The first 4 rows are patterns. Each new row is the sum of 2 different patterns, raised or lowered, with some noise. Before adding, each is slid sideways (what falls off one end comes back at the other) and multiplied by a number that may be negative. Names go in the order of the patterns.
Some rows, each with the names of its patterns after it:
[-27   1  16   1 -14  -4  26  -3  11   8  24  21  -9  -6   4  19  24  21
  12 -24 -25 -18 -20   7 -17  13  13  27   6  23  -5  23   1  18  -1   4
  -2  23 -22  -2  17   6  18   1  -6 -19  -4]	Z
[-11  -1   4 -27  19 -28  -4   8  16 -16  -5 -22  -8 -26   9 -22 -10  12
  26 -14 -13  23  14   7  -6   3 -28 -20  -9 -10  -3  22  21 -25  16  -3
  -2 -23  -5   2  12  27  23  16  11  21  -4]	W
[ 12 -20 -24   2 -13   7 -17   9   1 -14  24   2  17  14 -12   8 -26  -4
   0  23 -22  -6  -3  -3  17   3  -5  19  -5  24  15  -8  24 -23  -8 -13
  -1  28  19 -20  17 -16 -17  25 -23 -20 -22]	P
[ 11  12 -26   7   5 -12  15  14  -9 -12   3  -2   8  24 -18   1 -21   5
  16  -2 -23  -6 -17 -22   0  -1  16  26 -23   5  23  15  17  25  23  -6
  -3   5  15  -9   9  -4  -2   6   6  -3 -21]	D

New rows, each followed by the names of its patterns:
[ 24  16   9  58  33  40  51  43  39  58  28  38 -20  32  25   6  41  37
  10  40  37  29  55  13   9 -17  18  29 -11  31  14  54  14  32  15 -12
  28  15  33  19  18  42   3  19  49  31  28]	W P
[-18 -34 -16 -36 -37  -8 -47 -38 -29 -22 -49 -26 -27 -39 -10 -49 -26 -17
 -28  -6 -19 -14 -30 -21 -19 -30 -31 -35  -4 -26 -26 -14 -12 -11 -22 -41
 -27 -12  -8 -30 -41 -17 -62 -46 -29 -23  -5]	P D
[  4 -16  23  17  33  12   0 -12 -16 -42  33 -18 -26   0  10 -30 -27  28
  18   7 -14  16 -27  -8   0 -11  -3  24  43 -27   8  26  -3 -19  12  -8
   0  34  35  13  16  13 -20  12   4  29 -22]	W D
[ -8 -19  -1  -3 -32 -20 -24  -7 -10 -15   1  21 -37 -20 -10 -12   3 -23
 -18 -36 -18 -37 -24  16 -25 -17 -49 -31 -17 -26 -13   3 -13 -15 -20   0
 -11  -1 -57 -13 -12   3 -18   9  -9 -17 -21]	Z D
[ 21  24  12  21   8 -10  17   0 -11  21 -14  25  20  23   6 -29   2  33
 -25  26  26 -21  37  35  19 -10  25  26  12  36 -10  22 -15  12  31 -11
 -10  -9 -14   1   2  27  22  28 -27  29  31]	P D
[ 10 -21  -2 -25  -8 -32  -7 -40 -15 -37 -19 -13 -24 -24  -3 -32 -24  -2
 -21 -29 -40 -26 -49 -12  12 -17 -56  -7 -41 -33  20 -62 -42 -66 -11 -27
 -48 -46 -42 -35 -63 -18 -26 -22  22 -46  -5]	P D
[ 20  30 -14   4  -1  14   1  26  35 -25  20  -5  -2   1   0  30  22  31
  12  38  23  28  10  -9   7  16 -24  26 -28  -4  20   6  13  13   3   5
 -30   4   7 -10  30  41 -18  16  39  36   7]	W P
[ -6  14   2 -20 -33 -10 -16  30  30  16  18  -1  37 -19 -18  -2  -7 -23
  18 -31  -8  -7  15  -3   7 -26   6  21 -14  16 -19 -11  11  40  13  43
  21 -14   3   4 -13  -4   2 -27 -18 -35 -37]	Z D
[ 13 -31 -18  -7  32  -3 -15 -25 -40 -14 -39  12 -18  -4  33  25  19  31
 -20  26 -29  10  -5  23 -27  13 -28  -9  30   5   9  15 -15   3   6 -37
  22 -10  -9 -31  -9  48  13 -12  21   4   0]	Z P
[-41  38 -18 -36  10 -33 -39 -39  18 -14 -25 -10  -2  -1 -11  11  -4 -17
  26  23   6   2  15   2 -26   9 -13   9 -11   7  -4   0  10 -18  13  18
  15  18  -1  -4  42 -14  10  10   0  27   4]	P D
[-18 -41 -28 -18 -19 -57   5 -54 -20 -12  -9 -41 -24 -27 -35 -55   8 -46
 -35   1  -5 -45 -26  11  -8 -11 -32 -34 -35 -41 -13 -34 -33   3  16 -40
   8  -9 -22 -41 -37 -39   9   2 -14 -15 -23]	W D
[  5  15 -26 -41 -60 -33 -25 -17 -56 -18 -26 -20 -18  -4 -12  18 -41  -3
  -4  -8  -9  15 -21 -29 -12 -14   5 -29 -20 -41 -28 -39 -16 -12 -38 -24
 -15 -23 -19 -10 -27   9   6 -36 -36 -17 -10]	Z D
[ 12  58  26  10  34  23  19  27  -7   5  14  44  18   8  -2 -15   6 -15
  28   1  15  43  39  33  44   4  39  -3  27  14  34  -3  30  -6  11  43
  22  25  30   8  17  22 -11  33  11  10  -5]	Z P
[  3   7  57  39  37  43  27  15  23  10  37  -3  18  25   2  44  31  29
   6   8  16  16  14  38  24  14  49  29  29  13  35  46  39  17  16  18
  17  35  31 -14  15  -4  -5  31  14  54  45]	P D
[-16  -7 -29  11  -6   4 -13  -1 -11 -25  -2   1 -22 -35  22  -8   2 -24
   1 -34 -22 -30   5  -4   3  13 -43  12  -1  10 -25  12  -3  -6  22  30
  16 -15  20 -18 -22 -25 -17 -23  20 -34 -23]	Z W
[  3 -22  -8 -51 -63 -25 -46  -7 -34 -25  -8 -22 -25  -4 -13 -23 -32 -12
 -32 -10 -27  -9 -33 -34   9 -11 -17  -9 -52 -52 -42 -54  -3   4 -44 -28
 -45 -16 -10 -35 -36 -23   3 -52 -53 -21 -19]	Z P
[  7  21  16  21   6  17  30   2 -25  42 -17  -2  27  12  -4 -10   6 -29
 -30  -4  -9  -6  -1  23   9  -5  47  -7  44  18  -8  -1   4   8  26  29
  15  -4  24  15   9 -12  16  32 -18  13  11]	W P
[-29  21  11  -8   5 -26  -9   5 -20  -2 -44 -12  11 -45  22   6   0   5
 -23 -29   6 -21   9  17 -11   4  15   1 -14  27  17 -24   3 -26  -3 -13
  -6  20 -10 -23 -20  -2  18  -1  37  14 -10]	P D
[-37 -46 -60  -6 -20  -8 -19 -43  16 -10   6 -24  15  13 -29 -18 -22   8
  -7  -3   0 -60 -44 -50 -50  -6 -43   8  -8   1 -34  14 -22   1 -18 -19
 -24 -15 -36   2 -57 -33   1 -35  13 -16 -16]	Z P
